There are 3 ways to turn a row about zero (a turn may also mirror it). The second row of each pair is the first, turned, with some noise. The first 27 pairs use one turn. New pairs use 3 turns, one after the other, and a turn may come again.
Known pairs, each followed by its turns in order:
[ 2.14  0.39  0.81  2.31 -0.03 -1.97 -0.34  2.73]
[ 0.02 -4.51  0.99 -0.20 -1.21 -0.09 -1.36  0.32]
Z16

[-2.70  2.06  2.78  0.84  0.51 -1.77  1.41  1.13]
[-0.28 -2.15 -2.56  2.33  1.73 -2.44 -0.91 -0.01]
Z16

[ 1.96  2.51 -0.31  0.07 -1.80  2.79 -1.67 -2.48]
[ 2.25 -3.79 -1.21  1.80  1.09  1.42 -0.25  1.56]
Z981

[-2.20  2.83  0.20  1.57 -1.46  0.68  0.33 -1.19]
[ 1.39 -1.60  1.92  2.51 -0.31  1.25 -0.04 -2.19]
Z981

[ 1.59 -2.74 -2.82 -1.70  2.32  2.83  1.39 -2.10]
[ 2.28  0.08  1.01 -2.25  2.52 -2.38  1.41  3.74]
Z981

[-2.04 -2.24 -0.54  2.81 -1.61  2.76  0.80 -1.00]
[ 2.96 -0.89  0.27  0.67  0.36 -3.06  2.20 -2.65]
Z981

[-1.32 -2.14  2.23  0.24  0.34 -2.09  1.71  1.63]
[ 2.78 -1.32 -0.95  1.47 -0.49 -2.48 -0.97  1.29]
Z16

[-0.03  2.09  1.64 -0.79  1.30 -1.58 -1.31  0.16]
[-0.94  0.87  0.12  1.11 -1.91  2.46 -0.83  0.92]
Z981

[-0.85  2.30  1.49  1.17  1.25  2.19  1.20 -0.33]
[-2.32 -0.39  0.60 -0.67  2.34 -2.00  1.95 -0.55]
Z925

[-0.86 -1.77 -0.92  1.55 -2.01  2.34 -1.63  2.34]
[ 0.03 -0.85 -1.99 -0.20  0.66 -0.98  3.36 -2.70]
Z981

[-2.02 -1.39 -0.87  0.58 -1.64 -2.29  1.73  1.37]
[ 1.13 -0.45  2.76 -1.09 -2.49  0.87 -0.72 -1.43]
Z925

[-0.95  2.11  0.12  1.65 -0.18 -1.99 -1.94 -0.44]
[-1.78 -1.21  0.82  2.01 -2.12  0.87 -0.27 -0.42]
Z981

[-0.17 -1.43  2.78 -1.37 -0.93  1.68  0.10 -1.26]
[ 2.12 -1.74 -1.49  0.37  0.46 -1.82  1.38 -0.25]
Z925

[-2.82 -0.33 -1.90  0.61 -2.18 -2.75  2.21 -1.84]
[-0.07 -1.79  0.98 -2.77 -3.50  1.80  0.01 -1.79]
Z925

[-0.35  0.40 -0.21  1.32 -2.13  0.64 -1.32  1.23]
[-0.67 -1.34 -1.13  1.01  0.18  0.41  0.95 -2.08]
Z981

[ 2.65  2.54 -2.27  1.75 -2.35  1.18  2.17 -0.34]
[-0.43  0.67 -0.26 -3.15  2.01  3.59  2.25  1.14]
Z925

[ 1.31  2.01 -1.46  0.31 -1.25  1.09  2.46  1.30]
[ 0.20  1.20  0.81 -2.42  2.12  1.84  1.15 -0.59]
Z925

[ 1.77 -1.51 -1.72  0.83  2.35 -1.67 -2.68 -2.20]
[-1.91 -1.34 -0.03  0.11 -2.30 -2.19  0.82  4.12]
Z981

[ 1.56 -0.14 -2.55 -2.62 -1.28  0.11  0.14  0.96]
[-0.73  0.78  3.41 -0.11 -0.89 -1.00  2.09 -1.02]
Z16

[-0.59  2.55 -2.72  1.53 -0.35  0.18  2.24 -2.29]
[-2.93 -0.06  0.19 -3.31 -0.73  1.30  1.60 -0.14]
Z925

[ 1.70 -1.76  2.57  0.54  0.02 -0.08  2.54  1.76]
[ 2.30  0.85  1.46  1.39  0.68  0.00  2.46 -1.39]
Z925

[2.74 0.24 1.40 1.78 1.39 1.75 2.67 0.65]
[-1.19 -0.29 -0.15  1.81 -3.06  0.97 -3.03  0.00]
Z16

[ 2.81 -2.51 -0.20  1.17  0.39  1.64  2.24 -1.55]
[ 0.14  1.83 -0.05 -0.59 -4.09  0.78 -1.64  1.16]
Z16

[ 0.69  0.49 -2.52 -1.05 -0.33  0.76  1.38 -0.63]
[-1.58  1.85  1.71 -0.36 -0.73 -0.79  0.43 -0.48]
Z16

[-1.11 -1.38 -1.15 -1.50  2.58 -0.58  0.61  0.38]
[-0.20  2.17  0.12 -0.25 -1.86 -1.84 -1.18 -0.75]
Z925

[-2.63 -2.09 -2.76  1.23 -0.44 -1.03  1.45  1.10]
[ 1.55  0.84  0.77 -2.28  1.29 -3.72 -1.94  0.26]
Z16

[ 2.79  2.16  2.07 -1.54 -0.96 -2.77 -0.02 -1.61]
[-2.12 -2.39 -0.36  1.29 -1.31  0.56  3.26  2.32]
Z16

New pairs, each followed by its turns in order:
[-0.18  1.80  0.41  1.22 -1.18 -1.67  1.83  0.87]
[ 0.88 -0.83 -1.44 -1.77 -1.35  0.26  1.94 -1.04]
Z16 Z925 Z16

[ 1.89 -0.34 -1.99 -2.12 -0.98 -2.18  2.12 -0.01]
[-2.35 -2.43 -0.10  0.70 -2.62 -0.78  0.58  0.32]
Z981 Z925 Z981

[-2.36 -0.41  2.71 -0.66 -0.63  0.19  0.38  0.26]
[ 1.04 -1.02  0.77 -1.88  0.32  2.15  1.56  1.02]
Z925 Z925 Z925

[ 0.17  1.61  2.12 -0.53 -1.05  2.76  0.13  0.21]
[-1.06 -0.03 -1.19 -1.87  1.01 -0.42 -2.71 -1.39]
Z16 Z16 Z925

[-1.15  1.26 -1.92  1.16  0.90 -0.03  0.54 -1.34]
[-1.72  0.02  0.55  0.12 -0.09 -0.57 -0.58  2.70]
Z925 Z16 Z16

[-0.23  0.33 -1.99  2.22  1.56  0.86 -0.42 -0.72]
[ 2.08  0.81 -0.49  1.62 -0.33 -0.91 -2.12 -0.71]
Z981 Z925 Z981

[-1.54 -0.68  0.55 -2.67  0.76 -2.14  0.69 -2.00]
[-0.06  1.30  1.58 -2.65  1.64  1.99 -1.46 -0.75]
Z925 Z16 Z981

[ 0.81  0.29  2.30 -0.43  2.19  2.17  1.96 -2.74]
[-0.77 -0.82 -3.26 -0.84 -2.22 -2.66 -1.42 -0.23]
Z16 Z16 Z925

[-1.49  2.44  2.35  1.53 -2.24  1.26 -1.49  2.48]
[-1.76 -1.63  0.14 -2.42  2.71  0.88 -1.16 -3.40]
Z16 Z925 Z981

[ 0.90 -0.04 -1.68 -0.62  0.41 -0.29  2.09  2.31]
[-0.29 -0.44 -1.48 -1.01  2.40 -1.00  0.70  1.89]
Z981 Z925 Z16

[ 0.16  1.27 -1.01  0.68 -0.10 -0.94  2.56 -1.94]
[ 0.31  1.95 -2.83  0.39 -0.24 -0.28  1.13 -0.54]
Z16 Z981 Z16

[-0.42  2.55  2.71  2.36  0.03 -0.77  1.28  1.42]
[-0.47  0.54  0.87 -2.42 -0.92 -0.92 -3.03 -2.11]
Z16 Z981 Z981

[-0.66 -0.62 -1.47 -1.85 -1.37 -1.54 -2.14 -1.97]
[ 1.10  1.59 -2.97 -2.09 -0.57  0.08 -1.39 -0.58]
Z981 Z981 Z925

[-2.56 -1.66  1.35  1.70  1.34  1.06 -2.27 -0.05]
[-2.32 -0.63  1.73  1.18  1.71  2.39  1.89 -0.38]
Z16 Z925 Z981

[ 1.07  2.59  2.45  1.25  2.07 -2.01 -0.54  0.71]
[-1.76  1.35 -0.87 -0.70 -0.10 -0.05 -3.70  1.55]
Z925 Z16 Z925

[ 0.05  2.66  2.44  2.40  0.13 -2.64 -1.51 -2.67]
[ 0.58 -0.43 -0.13 -1.82 -4.68  2.09  1.68  1.21]
Z981 Z981 Z925

[ 0.28 -0.07  1.32 -1.32 -0.52  2.20 -0.06  0.84]
[-0.23 -0.58 -2.43  0.44  1.08  0.35  0.66 -1.64]
Z981 Z16 Z16

[ 2.16  0.64  2.58  0.14  1.26 -1.44 -0.38  0.04]
[ 0.30 -0.28  0.80  1.87  1.05 -2.45 -1.86  0.93]
Z981 Z925 Z925

[ 2.22  2.35  0.83  2.69  0.11 -1.46 -2.25 -2.00]
[-0.83  3.01 -1.77 -1.35 -1.33  2.08 -1.83 -1.52]
Z925 Z925 Z981

[-2.67  2.45 -1.60 -1.72  1.05 -0.51  0.62 -2.71]
[-1.24  1.89 -1.33 -2.51  0.38  2.58 -0.38  2.49]
Z981 Z981 Z925

[-0.82  1.82  1.97 -1.87  2.36  0.90 -2.83  2.78]
[-0.01  0.48  4.69 -1.19 -0.08  1.28  0.56 -3.18]
Z16 Z925 Z925

[ 1.35  0.65 -0.01  0.61 -2.42 -1.37 -1.59 -0.92]
[-1.11  1.62  1.57 -0.59  1.27 -1.37 -1.36  1.17]
Z925 Z981 Z981

[ 2.78 -1.29 -1.17 -1.36 -0.49  0.19  2.15  0.32]
[ 1.31 -3.08 -0.19  0.37 -0.61 -1.32  0.97  1.47]
Z16 Z981 Z981

[-1.87 -2.82  1.10 -0.09 -1.09 -0.69  2.02 -2.83]
[-1.04  2.52  1.21 -3.16 -0.94  1.71 -1.87 -0.94]
Z981 Z925 Z16

[-1.86  1.08  0.38  0.06 -2.06  2.54  2.57 -1.03]
[ 0.09 -3.09  2.96 -1.24  0.58 -0.02 -1.23 -1.02]
Z981 Z981 Z16

[-0.49 -0.80 -0.27  0.00 -2.04 -2.04  0.30 -0.02]
[ 0.23  0.10  0.30  0.46  2.39  0.22  1.88 -0.11]
Z16 Z981 Z16

[-2.11 -2.51  0.76  1.62  1.83 -1.95 -0.70 -2.09]
[-0.68 -0.72 -0.26  3.35  0.29  3.06  1.34  1.30]
Z16 Z925 Z981

[ 0.69  1.22 -2.29 -1.26  2.54 -0.70  2.47  1.61]
[-2.51  0.64  2.40 -2.42 -1.47 -2.04  0.77 -0.11]
Z925 Z16 Z925

[ 0.75  0.54  1.23  0.28  0.16 -0.09  0.61 -0.74]
[-0.21  0.38  0.37  0.40  0.54  0.19  1.37  1.09]
Z16 Z16 Z16

